The same things were measured in two ways. Each way mixes the same 9 hidden numbers, adds some noise and spreads widely along 5 directions of its own, which tell nothing about the thing.
Some things both ways: the first way, then the second way.
[ 17  33   2  11   2   2  -6 -35   3   6   1 -12 -21   9  23 -17   6 -30
  17   5 -21]
[ 25   8  24 -27  -9 -18 -11  11 -20  13  22   1   9 -37   3  19 -52  11
   1]

[-23   4 -18 -13  31 -46  -2  -1 -11  -5 -58 -40  35  25 -11 -36 -14  28
  -7   1  45]
[-15  39 -31  45  -1  -1 -34  69  11  38   3 -34 -36   4   8   9  15 -21
  62]

[ 24  -1  -4   1  12  21   1  17 -16  15  25 -19 -15 -34 -13   2  27   2
  12  19   3]
[ 21  19  13 -22  -4  -2   1  23  11  33   7  18  13 -40  11 -21 -43 -20
  23]

[ -9  -8  -4   6  -1  14  -6 -20  12  17   3  -4   3 -11  -8  -3  10 -25
 -18  30 -11]
[  0 -24 -24 -36  18  -7  47 -14  25  14   7   2  29  -6   2 -26 -38   1
   5]

[ 10 -29  10   0  -1  16  28 -18  -6  -3  12  40 -11 -17  -3  -1 -21   9
  37 -18 -40]
[-35  38  -7 -10 -43 -19 -77  31  -1  -4  11 -57 -43   3 -31  39  17   7
  32]

[  0 -22 -11  -3  12  22 -10   7  -2   2   3   1   7 -20  -6  23  18  -3
  11  23  -5]
[ 22  16   2   6  26  -1 -17  25 -49  18  18 -14   2 -10  22  13  -3 -24
  48]

[ -7   3  10 -43  20  28 -13   2   2   0  39   6 -20  13 -14   1   4 -12
 -12   5   6]
[ 17  22  40 -13 -14   7 -54  -6 -57  -8  29  11 -36 -48  -1  11  21 -28
  48]

[  6  11 -11 -11  23  20 -22   6  -9  18  11 -43   1 -11 -14 -12  11 -24
  -9  20  -1]
[  2  -9 -17 -31  -5 -23  22  17  14  30  18  -6 -10 -16  -7 -13 -46  17
   2]

[ 30 -18 -16  -6  -3  -4  19  -8  19   4   4  38   3 -11   0  34  -4  -1
  17 -15 -13]
[  2 -29   6  12   5 -26   5  37 -18 -26  22  -5  -3 -11  -3  23 -15   1
 -42]

[ 11 -17 -14 -40  32  31 -11 -43   2   7  19  -9  24  16 -32   0  -5 -22
 -10  -8  -8]
[ 20 -39   5 -37 -12 -14  16  11 -31   5  14  13  15  -7  17   6 -16  -1
   0]

[-11   6  10  12   5  -4  -7 -26   4   4 -17 -47  13   6   3 -27   2 -26
   4  16   2]
[  4  16  12  25  34 -31   6  32   1  39   3  19  20 -20   6  13 -14  -1
  11]

[  4  -6 -16 -14  -2 -14  -4 -10  31  12 -15 -17  20   5 -10   3   0 -29
 -14  -5   7]
[-26 -28 -31 -18   7   1  29  12  39  -9  11 -31 -22  21  -6 -40 -36  -9
 -14]

[  0 -18   5 -13  40  28 -16 -16  -7 -16  18   2  27  17 -34  -8  -1  20
 -21 -12  13]
[-22  12  -1 -10 -25  -6 -32  19   9   5   0 -16   1  -8  -9  25   9 -13
  18]

[  7  13  36  21 -37  36   6  18 -43   0  36  11 -50 -24  32   5  -4  14
   9  -6 -18]
[ 26   2  12 -30   6   0  10 -24  -5  10   2  36  31 -43  -8  22 -10  10
  22]

[  1  -5  -2  -2 -10  -7  11   1  -1   3 -18   3 -17 -10  18  10  -1  13
   4   2  21]
[  5  22 -19 -16  24  16  -1   4  18  -2   5 -17 -15 -21 -20  -7 -22   3
  27]

[ -1  18  22  11 -25 -21  26   1  24   3  23  62 -43   6  10 -13 -15   2
  -7  -8 -24]
[ 12 -39   7   9 -37   7   2  16 -14 -20  15   2   8 -20  16  21   1 -10
  15]

[ -3  19  13  25 -19  -7 -13  15 -10  -7  12  -9  22  15   2  -6 -14  -6
 -13 -16 -20]
[-21 -44   6  17 -11   3  12   6  -4 -12   5 -11  17  10  19   1   6 -25
  21]

[ -7  -3  15  20 -68 -49  46  -2   8  15 -61  10 -35 -17  48 -19 -30  12
  14 -27   6]
[-26  44   9  15  23 -13 -10  -3  19  28  15  21 -15 -49 -18  16  -6 -18
 -11]

[ 24 -10   6  -5 -15  26   9  -4 -45  -7   5  -1   4  -8  16  17 -30  21
  26 -47 -16]
[-25  12  15   2  -1 -24 -36   9  -3  -8   9   2 -17 -17 -28  36  14   5
 -17]

[-27  26 -13 -26  24 -10 -42 -44 -13 -14 -27 -45  62  79 -12 -23 -11 -14
 -44  -8  18]
[-44   9  18 -24   8 -32 -20 -34  17 -18  22   9 -13 -19 -38  -7  14  -7
  -7]

[ 22   3 -32 -20  18  -5   6 -35  11  18 -14  -4  11  -1   7  14 -26 -28
  10  -3 -10]
[  0 -28  15 -28   0  18  11 -28  -7 -19  28  -9 -17 -18   4 -29 -35 -21
   6]

[ 14  -3 -38  -8  26  -5  -5   6 -30   3  -9 -14  47   1 -28   1  -8  15
   2  -5 -10]
[  9 -26  12 -11 -17 -32  11  23 -28  18  19  13  21 -20  14   7  -8 -10
   9]

[-20  -2   8  -6  -1   1  -5  10  14   5   4  11 -10   2  -4  -8  -9  -1
 -32   9   7]
[-17 -14 -34  32 -11   5   0  34 -23  14  17 -37 -15   4  16  23  16 -24
  35]

[ -2  26  -6   7   4   1  -7   3 -26   9   4  -8  -7   3  -1 -21  -3   4
 -12  11 -16]
[-13  -7 -41  -9 -48   3  -5  40  13  28  12 -57  -6  12  19   1 -17 -12
  54]

Other things, the second way, with their names:
(271): [-32   8 -29 -28 -23  18 -34  27  10  -4  -5 -56 -23  26 -11  -3   9 -21
  41]
(424): [-16  -1 -17   3  32 -14  16  26   1   5  -9   0  27   3  -5 -16  30 -27
  30]
(324): [ 22  -1  34 -26  18  -1  -9   1 -16 -24  13  27  -3 -32  -9 -37  -6 -22
  19]
(332): [ 20  17  28  -4  23 -13  -7   5 -39  15  26  28  13 -39  18  -6  -2 -39
  28]
(105): [ 35 -61 -39 -19   3 -16  51  48  10 -16   7   2  25  22  22  14 -30  26
 -24]
(4): [ 15 -14 -18 -24 -15  13  -1   7 -21   0  12 -42   5   7  18  -6 -14 -10
  70]
(311): [ 31  17  66 -21  -1  11 -23 -47 -51   8  31  41  25 -62  30  19 -21 -40
  28]
(461): [  2 -22   5  14  -2 -12   8  31  23  -8  -2  20   8 -10   5 -13   8  -8
  15]
(429): [ -8 -33 -21 -12 -18  -6  14  22  68  -6  -2   8 -33  19  -6 -15 -16  31
  -8]
(15): [-19  -4  -4  39  -2 -31 -23  53  29   0  -5 -12 -23  24  -5  28  15  23
   2]
(378): [ 19 -17 -27  15   7  28  24  43  -2  30   0 -35   4  13  41 -13 -40 -24
  52]
(54): [ 14   7  -6 -44  12 -13  10 -19   3  -8   8  23  13 -47 -37 -12  11  15
  39]
(269): [ -9  10  12  54  22 -11 -35  60 -14  -9  15  -9 -44   2   3   4  14 -24
   7]
(443): [-18  10 -25  -7 -16   7 -24  12  15   7   1 -22 -38  -1 -17  -3  25   0
  60]
(243): [ -1 -10  15  19  50 -12   6  -1 -10 -24  17  14 -10 -15 -10   6  -1  -2
 -22]
(221): [-22  -9  20 -34  -5  -8  12 -50   2 -20  18   3  25 -55 -37   5 -18  -1
 -10]
(201): [ -3  12 -39 -12  22  34  -6   3  26 -24   6 -61 -30  14 -17 -21 -20   4
  52]
(353): [-44 -30 -34   3  12  14  20   3  62 -22   1 -35 -33  43  -6 -34 -12  -7
  -5]
(146): [ 44  -5  -5  -6  -1   0   9  40 -46   7   7 -13  33 -45   0  16 -19   7
  51]
(470): [-18  32  13  25  12 -18 -12  21  -5  29  20 -20  12 -40  -6  33 -44 -11
 -14]
(284): [ 19   6  -7   1  39  10   1  10 -35 -12   4  -9  15 -16   0  13  13  -9
  46]
(72): [-17 -21   9   6  26  -5  19   5  33 -27  -7  22  15  -5 -17 -21   7 -10
 -11]
(49): [ -8  21 -24 -12   9   2   6  19  -4  43  16 -24  -9 -30  -3   3 -38 -17
  17]
(425): [-15  17 -27 -13  23  -1 -16  -5  -6 -29  11 -49 -19  -5 -43  24   7  20
  21]
(335): [-16 -11  -7  -1   4  27   4  12  33   6  14  -4 -37  14  29 -32 -31 -46
  -8]
(295): [-11  -5   6  42  -3 -10 -11  39  60   3  -7  11 -11  16  16  -1  -4  -3
   8]
(161): [ -7  17  22  -5  20 -16 -11   7  23  12  14  19  -2 -11   9  -5 -25 -18
 -10]
(305): [-12 -26 -11 -44  21   0  22 -37  31 -19   3   5  -8   7 -26 -17  -9  20
   4]
(187): [-49  40  28  45   8  -6 -41 -15  26  -5  16   9 -20 -37 -19  30  17 -35
 -15]
(486): [-17   0  18 -15 -16 -17 -15   4  -2  -9  19   3   1 -26 -13   2  -6 -19
  -8]
(62): [  1 -11  11   1 -13   1 -18  -5 -14 -32  24 -15 -13 -23 -11  22  -7   0
   8]
(122): [-33  27   7  14   3 -16 -45  14   1  -5  17 -24 -54 -18 -35  24   2   5
  -5]
(20): [  9  13 -24 -17 -17  21 -14  18 -11  20  22 -66 -29  -7  10   0 -55  -1
  52]
(193): [ -4  -8 -27  39  12 -26  11  65 -21  34  26 -18 -26  -7  15  41 -23  -3
 -31]
(78): [ 14   8 -13 -12   7  -5  11  11 -14  21  21 -12  14 -28   6  17 -33  -4
  18]
(445): [ -7  12  -3 -30   0  10  -6  -6   6  13   2 -14  22  -1  12   3 -18 -23
  32]
(67): [  4  -6   5  -7  29  -1  20  -2   4 -28  13 -10   5 -40 -35 -12 -31  14
   0]
(213): [-13   5 -36  -2   1   6  -3  40  14  18  -4 -51 -13   9  -9  -8 -20   2
  45]
(241): [-20  -1   1  -9  30 -11   2  -7  28 -15  13  -6 -19   3 -19 -14 -20   4
 -16]
(413): [ -7  26  -1 -26  21  16   0 -32  27  -3  15 -11 -14 -34 -25  -9 -44  -1
   8]

Some of these things the first way, each followed by its name:
[  1 -22   0   5  13  25 -14  40  26  13  14 -13 -12 -49 -22   7  32  -2
 -23  30  23] => (49)
[ 11 -14 -13 -19  14  12  -1  11  17  15  -7  -4 -14 -30  -1  11  -1  -6
  -3   3  15] => (193)
[-14  30  24  10  -8   4 -16 -44  29   4  23   7 -10  35   6 -22  -1 -38
 -48  17  -6] => (221)
[  4   6   1 -41 -12 -11   9 -47  14  12   5 -17   2  39   1   1   6 -36
  -4  -6   9] => (324)
[  4  37  21  31  -8  -1  -4  14 -29 -10  18 -11 -18   0  24 -15  -6   1
  28  -1 -27] => (295)
[  8   1 -11 -17 -12   0  -1 -26  -8   0 -19 -13   9  12  30  27 -21 -14
  10 -17   5] => (243)
[  9  -6  -6  37 -50 -40  22   1 -21  -5 -62   1  20   1  31  -4 -22  31
  23 -47  -8] => (445)
[ 24   5 -29  35  -6   0 -12  67 -52  -7 -19  -1  12 -37  13  33  12  58
  15  -6   6] => (78)
[  0   2   2 -32 -18 -27  20 -38  22   7 -20 -11  -7  25  20  -2 -19 -33
  19 -18   3] => (269)
[-13 -33  -5 -12  -7  -6  32   2 -11  12   1  35  -5 -14 -15   9  -2  27
   1  18  -1] => (54)
[ 11   6  11   4 -16   3  12  20 -30   3  29   3  -7  -5   2   7  -5   9
  13  -7 -16] => (461)
[-11  18  13  20 -11 -38   0  -2  52   3  -7   0  -2  17   6  -6  19 -22
 -22  22  21] => (67)
[-14  -4  14  10 -35 -29   8  -2  42   3 -23   2   3   6  17  -8 -19 -29
  -2 -15  -7] => (353)
[  0  42   3  12   1   8 -27 -22  -9  -9   5   2 -15  27  29  -5   0 -11
  -5   7 -11] => (311)
[-23 -12  -1 -25  -6 -16  -7 -36  -5  -3 -28 -38  53  53 -21 -12   1  -3
 -42 -10  35] => (424)
[ 22 -17   0  34 -45 -15  27  62  -1   1   9  45  -4 -38   1  28   9  28
  25 -23 -28] => (486)
[  9  14 -13  26   5 -11  -1  15  15  10 -14  -1 -21 -31  15  -1   5  -9
  18  20 -10] => (20)
[ -5   0 -18 -10 -11 -10  -4  -6  -7   8 -15  -3   7  13   4   9  11  -5
  -3  12   3] => (332)
[  4 -36   8 -20   7  14  -1  -9  11  -8   0  -4  31  10 -28  -2  -2   8
 -15 -32  17] => (271)
[-31   7  21  -8  12   9 -41  -2  18 -15   9 -32  26  35 -12 -17   9 -27
 -39   6  15] => (305)
